The first 5 rows are patterns. Each new row is the sum of 2 different patterns, raised or lowered, with some noise. Before adding, each is slid sideways (what falls off one end comes back at the other) and multiplied by a number that may be negative. Names go in the order of the patterns.
Some rows, each with the names of its patterns after it:
[-1.71  0.58  0.23  0.05  1.22  2.35  2.20  0.65  2.79 -2.73  1.78 -0.40
  1.42 -0.72  2.61  1.05 -0.80  0.90  2.55 -0.28  0.16 -3.39  1.84 -2.48
  1.48  0.62 -3.11  3.08  0.15  1.29] -> K
[-3.34 -1.83  3.02 -2.29  2.88  3.65 -1.90 -2.31  1.12  2.19  1.58 -1.94
  3.56 -3.22  3.21 -2.02  2.62  0.53 -0.81  1.69 -1.40 -1.42  0.81  0.33
 -0.94  0.03  3.51 -1.58  2.14  1.87] -> D
[-2.85 -1.04  2.00  0.44  1.97 -3.29 -0.83  3.61 -0.86 -0.87  1.97  1.15
 -1.30  2.11  1.77 -3.23  1.18  1.84 -1.66  1.79 -3.24 -1.76 -2.30 -1.10
 -1.03 -0.03 -3.47  1.93 -2.92  2.62] -> V
[ 0.84  1.75 -1.25 -2.56  1.87  3.10  0.23  0.58 -3.09 -2.15 -1.90 -0.79
  2.38 -1.29 -3.46  3.01 -0.54  3.10 -2.93  1.32  0.95 -0.75  0.30 -0.99
  0.49  2.64  0.28 -1.61  1.39 -1.50] -> F
[ 3.07  3.62 -0.79 -0.45  3.09 -3.26  2.77 -2.71 -1.80  0.06  2.69 -1.36
  1.77 -0.16 -2.36 -1.22  2.15  3.41  1.89  1.69  3.49  2.00 -1.59  2.09
  2.67 -1.49  2.00  1.99  0.00 -0.57] -> Z

New rows, each followed by the names of its patterns:
[-1.84 -1.78 -0.10 -1.28 -2.40  0.01 -1.29 -0.18 -1.86 -1.02 -0.85 -2.39
 -1.06 -0.36 -2.37  0.36 -1.07 -0.62 -2.68  0.09 -2.82 -1.92  0.83 -0.42
 -2.93  0.42 -1.99 -1.00 -0.67  1.27] -> K D
[ 1.38 -0.63  2.12 -0.36  1.64 -1.53  0.52  1.77 -0.66  2.00  1.07 -0.22
  1.16  2.24  0.00 -2.15  1.41 -0.49  0.99  3.25  2.35 -0.34  1.03 -0.14
  0.35  0.57  2.05 -0.91  0.73 -0.47] -> D F
[ 4.51  0.93  4.91  3.42  1.17 -0.46  2.18  3.03  7.74  6.69  5.05  5.88
 -2.59  5.41  5.54  1.04  2.25  1.89  6.24  0.50  2.43  5.59  2.00  3.62
 -1.07  1.52 -0.12  5.52  1.59  0.94] -> K F
[ 1.42 -2.24 -1.40 -0.22 -2.97 -0.17 -2.24 -4.18 -1.67  2.21 -2.02  1.49
 -3.05 -3.43 -0.41  0.27  1.42  1.64  1.05  1.24  1.74 -1.66 -0.89  1.83
 -1.38 -0.17  1.58 -2.73 -2.48  0.36] -> V Z
[ 2.30  3.06  1.43  5.34  0.97  3.35  0.35  5.04  2.38  0.37 -0.35  1.25
  2.90  2.89 -0.61  0.76  3.73  0.39  1.62  1.64  0.58  0.57  3.98  1.30
  1.63  3.98  0.80  5.34  1.53  4.34] -> K V
[ 0.23  1.46  2.88  5.42  0.45  5.99  1.80  3.40  0.92  4.43  7.33  5.18
  5.85  4.23  4.36  4.58  4.60  4.97  3.72  5.73  4.34  4.72  4.12  3.75
  6.94  4.02  2.23  6.76 -0.83  4.54] -> V Z
[-1.68 -1.58  0.17  0.18  3.65  2.30  1.45  0.40 -2.03  0.64  5.14 -3.00
  1.25 -2.95  3.70 -1.83 -0.78  1.62  0.00  0.53  0.21 -2.01  1.79  1.57
  0.39  1.52 -0.47  0.29  0.58  3.12] -> K F
[-6.67 -0.42 -2.07 -5.15 -5.43  0.81 -4.51 -1.46  0.27 -3.35 -5.44 -2.23
 -3.88 -0.94 -6.77  0.68 -5.75 -2.87 -3.01 -1.24 -2.01 -5.23 -1.51 -4.34
 -4.49 -1.91 -1.55 -2.71 -2.91  1.44] -> K D
[-2.32 -2.40 -2.29 -1.33 -3.70 -0.48 -2.74 -5.07 -3.78 -1.04 -5.37  0.35
  1.22 -5.24 -5.32 -0.91 -3.35 -0.73 -6.20 -1.59 -5.89  0.33 -5.64 -0.44
 -3.00 -5.14 -2.77 -3.39 -2.66 -1.87] -> D Z
[-1.68  0.95  4.64  3.05  3.37 -0.29 -1.66  5.67 -0.02  1.19  2.42  3.97
  0.61  2.45  3.28 -0.28  1.95  2.88 -2.97  4.20 -3.89  0.36 -0.77 -2.22
  2.17  1.14 -1.39  1.59 -1.32  3.87] -> K V
[-0.24  0.29  0.83  1.53 -3.24 -1.16  0.38  2.00 -1.42  2.30  0.11  3.37
  3.06  0.05 -1.23  2.19 -0.57  1.59  3.97  3.08 -0.56 -0.73 -2.01  0.31
 -2.18 -0.14  1.89  0.44 -0.86  1.77] -> K Z
[ 5.29  3.47  3.07  1.70 -2.22  5.27  0.42  3.72  0.91  1.44 -1.92 -0.33
  2.01 -0.27  3.56  0.42  3.18 -0.77  5.46 -0.39 -2.07  5.60  0.43  2.10
  2.54  3.34  2.65  3.73 -1.42  0.43] -> D V
[-1.25 -1.94 -2.46 -4.15 -1.08 -2.80 -2.90 -4.30 -2.94 -1.53 -4.78 -3.88
 -4.04 -1.76 -2.41 -5.18 -3.81 -3.02 -3.54 -4.23 -1.98 -4.60 -4.85 -1.25
 -2.84 -4.91 -3.70 -4.21 -1.75 -1.28] -> V F
[ 0.22  3.55  1.58  4.15  0.70  4.52  1.47  4.78  0.50  2.73  4.93  3.15
  4.67  2.01  1.92  6.70  3.35  1.25  4.17  5.24  1.26  5.77  5.97 -0.14
  3.18  4.92  2.61  5.10 -0.09  3.10] -> D V
[ 0.59  0.46  1.40  5.40 -2.19  5.86  1.40  1.63 -1.75  4.06  1.98  5.29
  7.27 -2.26 -0.59  6.64  3.42  3.01  2.34  6.57 -1.72  7.04  2.02  1.78
  3.78  3.20  2.35  2.51 -1.75  1.40] -> D V
[3.81 4.01 3.12 0.62 5.20 4.22 1.54 5.25 3.67 3.01 4.47 6.58 0.21 3.43
 1.87 5.16 0.60 6.83 2.38 3.34 2.43 4.96 3.29 2.38 0.91 5.27 0.44 4.20
 4.04 0.41] -> K D
[ 0.94 -0.58  2.72  2.10  3.45  1.34 -1.97 -0.91  0.64 -0.08  0.59  1.67
  1.36 -1.93  3.89 -0.82  1.08  1.58  1.53 -0.05 -1.76  1.27  2.09 -0.51
  3.23 -0.46  4.84  1.98  2.23  0.26] -> D Z
[ 0.89  0.13 -1.02 -1.24 -0.90  2.20 -0.30  1.68 -0.20 -0.85  0.72  2.83
 -1.87 -0.93 -0.92  0.73  2.35  0.67  0.96 -0.35 -0.37  1.04  0.83 -1.70
  0.56 -2.68  1.28 -0.40 -1.49 -0.34] -> V F
[ 0.62  7.19  6.20  1.52  3.62  4.18 -1.04  5.43  0.62  0.36  2.73  7.41
  0.41  5.70  3.92 -1.68  0.25  6.75  3.91  6.38  6.74  4.13  2.54  2.10
  5.98  5.92 -0.03  7.07  1.97  5.08] -> D Z
[ 6.46  4.72  2.71  4.11  0.23  6.64  1.33  1.61  4.40  3.11  3.43  2.91
  3.61  1.95  6.02  3.55  2.06  1.36  3.76  2.68  7.31  4.36 -0.49  1.41
  3.52  7.19  6.22  3.48  6.24 -0.77] -> D F
[ 1.42 -0.72  0.59  0.14 -1.22  3.49 -0.09  1.83  0.71  1.16  0.29 -0.05
  3.50  0.17 -0.77  2.76  1.92  5.51 -0.86  3.71  1.83  1.03  4.30 -0.05
  2.17  0.36  3.99  2.01  0.54  2.26] -> K V
[-1.30 -0.92 -0.54 -0.64 -1.20 -1.25 -2.68 -1.32 -5.18 -1.93 -0.57 -0.56
 -3.70 -1.29 -0.89 -5.03 -0.95 -2.04  1.29 -1.82 -0.96  0.93 -1.17 -2.01
  0.12 -0.56 -2.90  0.11 -0.41 -3.46] -> D Z
[ 0.95  2.22  5.87  2.70  0.27  6.43 -0.69  0.96  4.31  3.74  3.14  3.16
  0.43  2.31 -0.28  5.50  2.64  6.58  2.19  3.21  1.95  2.62  7.00  1.95
  2.85  0.39  6.26  2.01 -0.77  5.07] -> D F
[ 1.41 -1.21 -3.66  1.40 -4.23  2.02 -1.77  1.18 -0.65 -1.32 -0.56 -0.51
 -3.34  0.41 -2.71 -0.65 -1.00 -0.61 -2.65 -1.33  1.39 -2.92 -4.38  0.66
 -2.45 -0.89  0.01 -1.87 -3.93 -1.79] -> D V
[ 2.17  0.97 -1.27  4.58 -1.30  2.59  5.37 -1.95 -0.36  1.02  3.56  1.81
 -0.34  3.35 -1.80  1.72 -1.55  2.48 -0.29  2.29  1.09  0.64 -0.64  2.04
 -0.13  0.00  1.68  2.80 -1.50  2.67] -> K D
[ 0.93  4.41  1.36  0.76  3.50  3.73  0.50  1.45  2.58  0.43  4.08  3.82
  2.21  3.20 -0.67  1.89  2.72 -0.02  1.91  0.51  1.95  2.14  0.30  3.45
  0.69  1.94  2.59  0.74  2.74  1.49] -> V F
[ 4.29  1.57  3.71  1.11  6.15  0.32  3.67  0.64  4.82  3.49 -0.74  1.66
  0.17  5.14  3.33 -0.70  3.69  3.11  1.04 -0.26  3.89 -0.38  0.77  4.74
  1.89  0.65  3.39  0.42  6.21  3.58] -> K V
[-3.42 -6.36 -0.24 -5.27 -2.30 -1.68 -4.16 -1.89 -4.35 -0.84 -3.25 -3.68
 -0.09 -3.99  0.30  0.64 -0.62 -3.45  0.64 -5.18 -0.69 -1.03 -0.51 -4.12
 -2.39 -2.64 -3.78 -3.72 -1.47 -1.47] -> K Z
[1.97 4.67 0.76 1.32 1.53 3.89 2.01 0.99 2.90 2.15 2.77 2.37 1.65 3.06
 3.28 2.55 1.91 2.43 1.05 3.43 3.28 2.26 0.82 1.85 2.30 5.08 3.36 3.37
 1.19 1.69] -> K F
[-2.57 -1.03 -4.65 -1.26 -0.86  0.57 -4.45 -1.89 -0.01 -4.42 -4.06 -0.39
 -3.43 -4.02  0.56 -0.63 -4.56  0.76 -2.07 -1.77 -1.98  1.93 -2.78  0.90
  0.54 -0.50 -5.26  1.17 -2.39  1.49] -> D V
[-0.69 -0.82 -5.51 -0.18 -1.79 -4.67 -2.51  0.56 -4.64 -3.14 -1.87 -2.23
 -7.40  1.80 -1.72 -0.64 -3.66 -5.62 -3.66 -5.50 -2.11  0.83 -4.09 -5.90
  1.22 -2.89 -1.87 -3.94 -2.76 -2.66] -> D F
